The rows are grouped in 4 ways, from coarse to fine. Each group lies inside one group of the grouping before and may be the whole of it. The rows also spread widely along 15 directions, which tell nothing about the answers.
Known rows, each followed by its group in each grouping:
-2.29 0.48 -1.56 -3.65 0.03 3.45 -1.18 0.02 -3.70 -3.06 -0.83 1.69 0.16 -0.68 1.06 2.51 -0.72 0.12 -1.54 -0.83 0.25 -3.45 -0.05 1.84 -1.47
z679 rog Bami tul
0.04 -1.06 -0.95 -2.04 0.04 0.13 0.94 0.87 -0.87 0.19 -0.75 1.34 1.18 -0.77 -2.24 -0.36 0.42 0.69 -2.21 1.42 -1.63 0.99 0.60 0.15 0.37
z928 Som zus gumu
-0.11 0.11 0.98 0.29 -1.20 1.81 2.04 -0.36 -0.32 -2.01 2.98 0.84 2.18 -0.80 -0.56 -1.38 0.81 -1.46 -0.67 -1.75 -0.78 0.06 2.60 2.46 2.90
z679 rog nem kapi
-1.47 2.20 -0.40 -0.32 -0.78 2.76 0.98 -0.05 -1.02 -2.50 0.21 -0.49 -1.64 0.73 0.12 -3.14 -0.51 -1.34 0.68 -3.04 -1.05 1.10 2.72 0.96 0.42
z928 Nup tuli Navom
-0.69 1.89 -0.85 -2.02 3.24 1.41 -1.14 -0.91 0.27 -2.66 -5.21 -1.58 -0.14 1.02 -0.94 3.35 0.78 -1.60 0.79 -1.38 2.17 0.02 -2.04 0.83 -2.20
z679 Foru bod faz
0.39 2.58 -0.03 1.32 0.90 0.25 -1.13 -0.28 0.25 -1.54 2.22 -1.22 -0.12 0.24 0.17 -0.36 1.21 -1.20 -0.36 -1.81 0.71 -0.50 1.58 1.47 -0.49
z679 rumav Pup Zefum
-0.60 -1.80 0.28 -1.29 -0.66 -0.23 -2.83 -0.55 -0.33 1.60 1.11 -1.43 -0.99 0.40 0.98 2.11 1.27 1.48 -0.69 0.54 1.31 0.63 0.93 -1.02 -2.42
z679 Foru zadim Gen
-3.20 -4.41 -0.29 1.28 1.30 0.38 0.09 3.06 3.34 3.94 0.73 1.32 0.06 -4.81 2.13 -0.42 -2.79 -2.81 0.99 -0.95 -2.72 2.00 -3.55 -1.40 -1.67
z679 rog Bami zagit
-0.52 0.20 1.88 -1.53 -0.58 0.56 1.08 -1.29 -0.79 0.43 -0.18 0.89 -2.22 -0.75 -0.81 0.67 -0.85 -1.85 2.54 -2.12 0.00 -0.09 -1.07 -1.48 1.02
z679 Foru Volo Desum
-0.85 0.58 -2.19 -1.35 0.39 2.18 0.99 -1.32 -2.72 -0.28 -4.76 2.63 1.93 0.64 0.95 -1.88 -1.82 2.52 -0.77 -3.24 0.98 0.30 1.41 -0.10 -1.12
z928 Nup tuli Sebu
-0.56 0.88 0.35 1.03 1.01 -0.73 2.80 3.02 3.28 -1.85 0.17 2.22 2.23 -0.83 -1.64 -0.77 -0.25 -0.70 -2.56 3.84 -3.37 0.57 -0.34 1.01 0.00
z928 Som zus buzes
0.22 0.21 0.49 -0.85 -2.39 0.55 0.96 -0.47 -0.19 0.11 -0.11 2.03 0.50 0.57 1.47 -1.04 -2.41 0.13 0.16 -0.43 -0.89 -1.15 2.34 -0.42 0.56
z679 Foru Volo gikid
-0.93 1.31 0.56 -1.76 -0.18 0.20 -0.01 -3.41 1.45 -1.96 -1.52 0.54 0.93 -0.07 -0.64 2.27 3.40 1.90 0.23 -3.68 3.44 0.30 2.39 -0.70 -2.05
z928 Nup sefaf Mis
0.09 0.35 -3.75 -0.60 -0.68 -0.96 0.21 1.26 -1.24 -0.74 -0.55 1.31 1.47 -0.36 -1.21 0.02 0.57 1.91 -2.16 -1.49 -1.50 0.37 2.40 0.74 1.04
z928 Som muro Dabu
-0.07 -3.20 2.06 -0.14 0.29 -0.43 0.65 -2.07 -0.93 1.98 0.96 1.00 2.74 -0.77 0.84 2.63 1.73 0.00 1.01 0.98 0.73 -0.09 -2.43 0.51 2.26
z928 Som muro Dabu
-2.58 0.39 4.58 1.53 1.21 0.80 1.09 -2.13 -0.43 -0.45 0.71 0.10 -0.32 3.66 1.14 -0.49 0.76 3.16 -0.28 2.61 2.71 2.08 -1.50 -0.34 -3.46
z679 Foru Volo gikid
1.34 0.98 2.44 0.21 1.04 0.55 -1.27 -1.40 1.37 -0.55 0.27 1.47 0.99 -1.50 2.45 3.10 0.99 1.61 -1.22 1.45 1.28 -3.35 1.26 -0.76 -2.23
z679 rog Bami tul
1.55 -2.41 -2.38 -5.61 -2.26 -0.28 -1.98 0.47 -1.06 0.84 -0.49 -0.26 -0.29 -2.83 -3.63 1.39 1.47 -0.13 -2.22 0.39 -1.83 -0.19 3.58 -0.70 1.41
z679 Foru bod faz
0.81 0.41 2.80 4.93 1.68 1.40 1.93 -0.39 2.51 0.36 -2.24 1.27 1.74 0.82 5.18 -1.83 -1.94 1.21 1.11 0.56 -1.31 0.75 1.64 -0.57 -0.29
z928 Som muro Dabu
2.23 2.05 1.60 0.23 -0.65 -0.09 1.70 -2.26 -2.25 -1.90 -0.07 -0.20 0.50 2.33 -1.52 2.09 1.88 0.55 0.55 -1.90 1.97 -0.17 1.98 0.83 3.19
z679 Foru zadim Gen
-1.83 -0.03 -1.71 -2.77 1.36 2.25 2.54 1.65 1.06 -2.56 -4.53 2.84 0.49 -2.75 -2.76 -1.32 -0.51 0.50 -1.63 -1.35 -2.92 1.98 1.57 -0.44 -0.41
z928 Som muro Dabu
-1.49 -0.10 -1.63 -0.63 -2.46 -1.52 1.82 4.58 1.61 -1.13 1.84 3.68 -0.08 -2.19 -0.16 2.05 -2.64 -0.17 -1.60 1.58 -3.71 -1.70 0.06 -0.55 0.56
z679 rog nem kapi
1.49 2.39 2.03 1.53 0.87 1.72 1.97 -2.49 0.49 -0.15 -0.29 0.35 1.64 1.63 0.28 -4.45 -1.21 -2.02 0.39 -2.47 1.09 1.06 1.60 1.05 0.14
z679 Foru Volo gikid
1.99 0.46 -2.65 -1.05 0.42 -0.80 -2.20 -1.10 0.80 0.46 -3.83 -2.37 3.02 3.83 1.27 1.06 0.43 0.51 -0.91 0.88 1.87 0.39 1.76 1.16 -1.84
z928 Som zus buzes
1.87 -1.00 2.53 3.17 2.70 2.31 1.29 -0.12 0.42 0.05 -0.53 0.90 2.75 -0.35 2.05 -0.29 0.33 1.79 -2.95 0.14 0.56 1.75 2.66 0.11 -1.37
z679 rumav Pup Zefum
-1.79 0.24 -0.82 -3.93 0.94 0.45 -1.24 -0.53 -1.27 -2.60 -0.34 -0.56 -0.90 -1.41 -3.54 4.93 3.12 -1.51 0.10 -1.63 1.40 -0.70 -1.93 1.07 0.13
z679 Foru zadim Gen
1.69 1.52 0.93 -1.62 -1.60 -0.38 1.31 -1.59 -0.21 0.05 0.34 2.13 1.65 1.70 -0.02 -0.46 -0.52 0.56 -1.27 0.85 0.98 -1.33 1.51 -0.56 -0.96
z928 Som zus buzes
-1.16 -0.17 -0.30 -0.27 0.73 -0.98 -0.81 -0.56 0.97 0.89 0.97 -0.91 1.68 -0.08 -0.82 -1.08 1.48 -1.21 0.18 1.19 0.12 0.59 -1.67 1.66 0.35
z928 Nup tuli Navom
-0.71 2.31 2.13 2.38 2.00 0.68 -0.05 -1.53 -2.04 -3.35 -1.11 -0.27 -0.64 1.93 1.50 4.97 2.25 2.36 1.17 -0.76 2.16 -1.44 -0.70 0.99 0.48
z679 Foru zadim Gen
-0.53 -3.33 -0.99 -2.17 -1.66 -0.62 0.13 0.77 -2.08 1.37 1.09 -0.78 0.45 -0.27 -2.34 1.75 0.98 -0.76 -0.15 -0.02 -0.92 1.83 -0.19 0.76 3.20
z679 Foru zadim Gen
1.67 1.33 3.00 3.06 1.69 0.24 1.75 0.88 -0.36 -0.98 2.36 0.97 -0.85 0.03 0.36 2.56 0.10 -0.52 -1.54 0.74 -0.01 0.01 -0.66 -0.54 -0.48
z679 Foru Volo gikid
-1.52 -3.90 -0.09 -1.86 1.93 1.58 -2.08 -1.04 0.03 1.48 -3.12 -2.44 -0.55 -2.50 -1.29 0.79 2.27 -0.18 1.53 -1.37 -0.82 3.05 0.22 -0.14 0.93
z679 Foru Volo Desum

New rows. What belongs after each?
2.19 0.26 0.45 2.41 -0.54 -2.08 1.64 1.05 1.01 0.33 0.04 3.45 0.67 -4.00 -0.52 1.89 0.27 1.81 0.01 -0.89 -3.12 -1.92 2.43 -1.22 4.42
z679 Foru zadim Gen
-2.02 2.52 0.51 -2.27 2.60 -0.85 -2.77 -2.21 -0.19 -0.43 -0.79 -0.71 -2.59 -0.23 -3.65 -0.61 3.35 3.22 -1.18 0.33 2.30 0.79 -0.80 -1.32 -4.72
z679 Foru Volo Desum
0.78 -0.41 -1.24 -1.01 -1.00 -1.18 1.45 0.47 1.35 0.05 -1.00 3.27 2.30 -2.33 -0.34 2.92 -1.04 -1.07 -0.46 -2.29 -0.25 -1.70 -0.01 -0.51 1.13
z679 Foru bod faz
-2.04 -2.79 -0.52 -2.86 -3.30 -1.47 -0.52 0.79 -2.35 2.24 -0.67 -0.53 -2.62 1.68 0.92 3.57 -2.56 -1.13 3.81 0.95 -1.12 -0.31 -2.87 -1.26 2.25
z679 Foru Volo Desum
0.70 -0.08 -0.91 -2.25 0.89 -0.85 -1.43 -2.22 1.00 1.15 1.11 -0.82 3.35 -1.20 -3.08 -2.42 3.08 -1.89 -0.90 0.39 0.34 0.09 -0.03 2.39 0.92
z928 Som zus gumu
0.22 1.75 1.06 -2.19 1.21 -0.65 1.66 -2.73 0.25 -0.53 -6.72 1.08 1.11 1.65 -2.41 -0.17 -0.33 1.26 2.35 0.48 0.93 0.14 -0.89 -0.35 1.57
z679 Foru Volo Desum
0.11 -2.95 3.52 3.45 -1.30 0.45 0.95 -1.06 1.05 1.95 1.74 1.01 1.22 -0.23 4.06 0.19 -0.33 2.07 0.75 0.16 -0.60 0.92 2.51 -0.97 1.15
z679 Foru Volo gikid
0.90 -1.32 -0.81 1.97 0.58 -0.66 -0.30 1.90 1.80 0.89 4.97 -1.69 2.34 -2.74 -1.58 -2.03 2.42 -3.76 -1.88 0.69 -2.83 1.54 0.88 2.92 3.02
z928 Nup tuli Navom
2.15 3.74 -3.81 -0.03 -0.12 -0.04 -0.43 1.80 -0.61 -0.26 -1.17 0.00 0.08 1.87 0.55 -1.95 -3.48 -1.68 -1.88 -2.19 -0.06 -0.80 1.92 0.51 -2.03
z679 rog Bami zagit
-4.98 -2.76 0.82 -2.51 0.74 1.73 -0.83 -1.43 -0.41 -1.60 1.45 1.11 0.66 -4.05 -2.59 0.28 4.62 3.19 -1.06 -1.57 0.20 1.39 1.14 0.96 -0.44
z679 rumav Pup Zefum
-2.30 -1.24 2.05 1.10 -0.16 3.32 1.06 2.47 -1.54 -0.28 1.37 -1.11 -2.88 2.94 2.65 -1.14 -2.94 -0.44 -1.25 1.64 -0.91 3.34 -0.11 -0.79 -3.67
z679 Foru bod faz
-0.22 1.55 1.16 -1.34 -1.75 -0.46 1.99 0.56 -1.24 -0.30 2.31 1.42 -1.82 -0.50 -2.14 -0.94 -1.13 -1.37 0.80 0.46 -1.78 -0.96 -0.22 -0.31 2.37
z679 rog Bami tul
0.31 0.34 -3.68 -3.01 -3.10 -0.60 0.83 1.69 -0.16 -2.00 -0.60 1.01 1.87 0.68 -0.79 2.39 -0.66 -1.41 -1.60 -1.05 -0.97 -1.08 2.53 1.30 1.25
z928 Nup sefaf Mis
-1.77 -0.20 0.93 -0.39 -0.76 -1.84 -3.57 -2.21 1.42 2.97 1.06 -0.82 -1.29 -1.39 1.52 -1.41 0.33 0.13 3.35 0.90 -0.43 -1.93 -1.16 -0.75 -0.21
z679 Foru bod faz
2.07 -3.38 0.52 0.96 0.11 -0.47 -1.85 1.40 1.50 1.13 2.21 -0.89 0.28 -3.38 0.78 4.47 2.22 -0.23 -1.78 0.86 -1.72 0.17 2.45 -0.65 1.03
z679 Foru Volo gikid
-1.37 0.65 -2.08 3.99 2.02 0.01 -0.31 1.73 -1.74 0.81 -1.66 -0.19 -0.09 1.81 3.71 0.29 -2.45 0.19 1.36 -1.08 -1.12 0.36 -2.70 0.85 -0.41
z928 Som zus gumu
-0.25 -0.39 -0.74 2.29 -0.34 -2.32 -2.69 0.51 -0.78 3.44 0.64 -0.61 -1.49 -0.75 2.32 -1.14 -0.42 2.38 1.59 2.18 -2.39 -0.80 -0.11 -1.14 0.99
z928 Nup tuli Sebu
-1.54 -1.14 -0.34 1.41 1.36 0.16 -1.68 0.76 -1.66 0.05 -0.53 -1.40 0.00 -0.14 1.09 1.99 0.66 -0.06 1.42 1.14 -1.49 -0.38 -1.86 1.97 2.30
z679 Foru zadim Gen
-0.16 -2.92 -0.83 -1.87 0.16 0.34 -0.34 0.47 -0.56 4.02 -2.69 0.04 -1.69 -2.60 0.04 -0.14 -2.08 -2.01 2.19 -1.34 -2.17 1.59 -1.58 -2.44 0.62
z928 Nup sefaf Mis
2.73 0.53 2.27 4.10 -0.60 0.40 3.54 0.36 -0.98 -0.70 1.27 1.05 0.98 1.86 2.18 1.38 -0.48 0.36 -0.22 -0.62 -0.76 0.64 2.28 -0.18 2.51
z928 Som zus buzes
0.66 -0.88 -2.36 2.26 0.88 -3.27 0.71 2.06 -1.15 2.33 -0.15 -0.68 0.82 -0.16 -2.64 -0.06 -0.01 -0.45 0.28 0.13 -2.40 2.01 -1.90 1.06 4.31
z679 Foru Volo Desum
-0.80 -0.61 -1.81 -1.65 0.63 1.22 -0.32 1.51 -0.36 -0.37 1.84 -0.66 1.69 -0.93 -3.26 -3.28 0.91 -1.95 -3.41 0.20 -1.51 2.11 1.10 2.65 -0.10
z679 Foru zadim Gen
0.50 1.45 1.02 0.17 -0.71 0.22 0.99 0.46 1.73 -1.11 1.86 -1.50 -2.27 0.96 -0.20 1.15 0.35 -3.35 1.24 -1.97 -0.02 1.56 0.82 -1.00 -0.71
z928 Som zus buzes
-1.12 0.74 -1.13 -1.17 0.09 -0.43 -0.56 -0.55 4.84 -1.61 -1.90 -0.82 2.47 -0.59 -0.52 0.32 1.37 -1.24 0.60 -1.41 0.81 0.36 1.81 1.41 -0.69
z679 rog Bami zagit
-2.66 0.65 -0.96 -1.48 -0.92 -0.49 -0.12 2.19 0.39 -1.73 -1.03 -1.17 -3.24 2.63 -0.46 2.18 0.23 2.26 -0.86 1.39 0.20 2.62 0.65 -1.68 -3.48
z928 Nup tuli Navom
-3.09 1.33 0.40 -1.53 -1.65 0.05 0.52 -0.30 0.00 -1.44 0.19 1.39 -1.37 1.32 -0.11 -0.69 -0.07 3.89 -0.79 0.01 0.83 0.43 2.05 -1.17 -2.85
z679 rog Bami tul
-1.66 0.70 0.19 -3.48 -0.73 1.58 0.01 -1.66 0.24 -0.27 -3.05 0.31 -0.48 1.30 0.40 -0.69 -2.07 -1.09 2.23 -1.29 1.38 -0.09 -0.55 -0.51 -1.63
z679 rog nem kapi
-2.01 0.69 -0.48 -1.44 -0.68 0.71 1.29 0.26 -0.97 0.16 1.98 2.64 0.35 0.63 0.29 -1.10 -1.83 -0.98 -1.30 -1.24 0.73 -0.08 -1.89 -0.18 -3.08
z928 Som zus gumu
-0.73 0.84 -0.45 0.31 1.78 1.18 0.15 -2.32 0.20 -1.37 0.27 1.32 4.65 0.02 0.78 0.14 1.74 -0.90 -1.11 -2.36 2.32 -1.11 -0.85 2.89 -1.14
z928 Som zus buzes
-1.52 -1.76 -0.76 -1.25 -1.69 -0.03 -0.87 -1.48 1.25 1.93 1.22 0.04 1.92 -0.61 1.80 -0.67 -0.24 -2.21 1.71 -2.34 1.05 0.14 -0.34 0.43 -0.21
z928 Nup tuli Sebu
3.39 1.00 -0.63 0.96 0.37 0.61 -0.20 1.43 1.96 -0.73 -0.20 0.57 1.60 -0.90 0.57 -0.31 -0.40 -0.39 -3.58 0.09 -1.40 -0.36 4.76 0.08 -0.95
z679 Foru Volo Desum
0.09 0.29 -1.96 -2.83 -1.16 -1.11 -3.09 -0.26 1.24 -0.18 0.57 -0.98 2.54 0.32 1.07 1.98 0.59 -2.76 0.06 2.75 0.08 -3.55 -0.82 2.58 0.31
z928 Nup tuli Navom
0.59 -1.15 0.43 2.07 -0.97 -0.51 1.27 1.28 1.38 0.69 4.27 1.09 1.57 -1.10 1.32 1.32 0.46 -1.24 -1.78 -1.15 0.07 0.91 0.84 -0.26 -0.37
z928 Nup tuli Sebu
-1.34 0.79 -2.20 0.41 -1.34 -0.57 -2.97 -1.17 0.66 0.12 2.32 -1.16 0.27 -1.62 1.40 -1.45 1.77 -0.63 1.65 -3.07 -0.48 -1.37 2.31 1.41 1.05
z928 Nup tuli Sebu
-0.62 0.73 -2.51 2.64 2.22 -2.41 -1.33 1.22 -0.11 -0.18 -1.43 -0.37 2.69 0.48 -0.01 0.57 1.56 2.22 -0.80 2.92 -2.01 -0.76 -1.31 2.61 1.54
z928 Som zus buzes
-1.71 0.98 -0.21 -3.65 -3.37 1.68 1.72 1.33 -0.33 -4.09 0.81 0.75 0.61 3.47 0.83 2.87 -1.78 -1.46 -1.39 1.15 0.83 -1.30 1.44 1.48 -1.33
z679 rog Bami tul
1.02 3.37 2.35 4.30 4.24 0.41 1.12 0.25 1.13 -0.92 -3.70 2.93 0.56 0.61 2.84 0.86 -1.82 3.41 -1.81 1.90 0.65 -1.29 -1.07 -1.51 -4.10
z679 Foru bod faz
-0.37 -1.81 1.20 -0.34 0.28 1.74 0.61 -3.01 -3.94 2.04 1.66 0.26 1.22 1.35 1.21 -0.44 0.52 -0.17 0.38 -2.61 2.61 1.49 -1.49 0.34 -0.11
z928 Som muro Dabu
3.29 0.25 1.00 -0.79 0.13 -1.16 0.81 -0.46 -1.18 2.22 -3.14 -0.68 -0.41 2.33 -0.56 0.50 -1.35 -0.41 1.23 3.14 -1.01 0.44 -0.59 -1.43 1.81
z928 Som zus buzes
1.61 0.72 -1.67 0.57 2.82 1.40 -0.47 2.37 -0.78 0.52 -1.15 0.79 1.06 -0.29 -0.60 -2.65 -1.96 0.09 -5.07 1.75 -1.71 1.03 0.95 0.51 -3.18
z679 Foru Volo gikid
0.70 -0.55 1.39 -0.92 0.16 0.88 1.26 -0.93 1.65 -1.06 1.48 0.62 2.78 -0.72 -0.77 1.71 1.78 -0.96 -2.08 -1.04 1.88 0.51 1.54 0.80 -0.79
z679 rog Bami tul
0.78 -0.04 -0.04 -0.23 2.11 1.63 -2.42 -1.12 -0.92 -0.75 -0.67 -1.30 -0.12 -1.12 1.05 3.15 1.34 -1.42 -0.02 -1.73 0.92 -1.20 -0.02 0.88 -0.61
z679 Foru Volo gikid
-2.20 2.00 -2.63 -0.27 -1.04 -2.23 -0.53 0.49 1.90 -0.31 1.04 0.03 -1.88 -0.42 -0.92 -0.58 0.53 -0.12 1.41 -3.72 -0.31 1.07 0.41 -0.95 -1.13
z928 Som muro Dabu
-2.34 -1.03 -2.92 -1.48 1.25 0.63 -2.00 0.35 -2.22 -1.27 1.41 -0.58 1.83 -1.35 -1.15 2.13 2.97 -0.42 -1.89 -1.04 0.53 -0.32 -1.54 3.11 0.06
z928 Nup tuli Navom
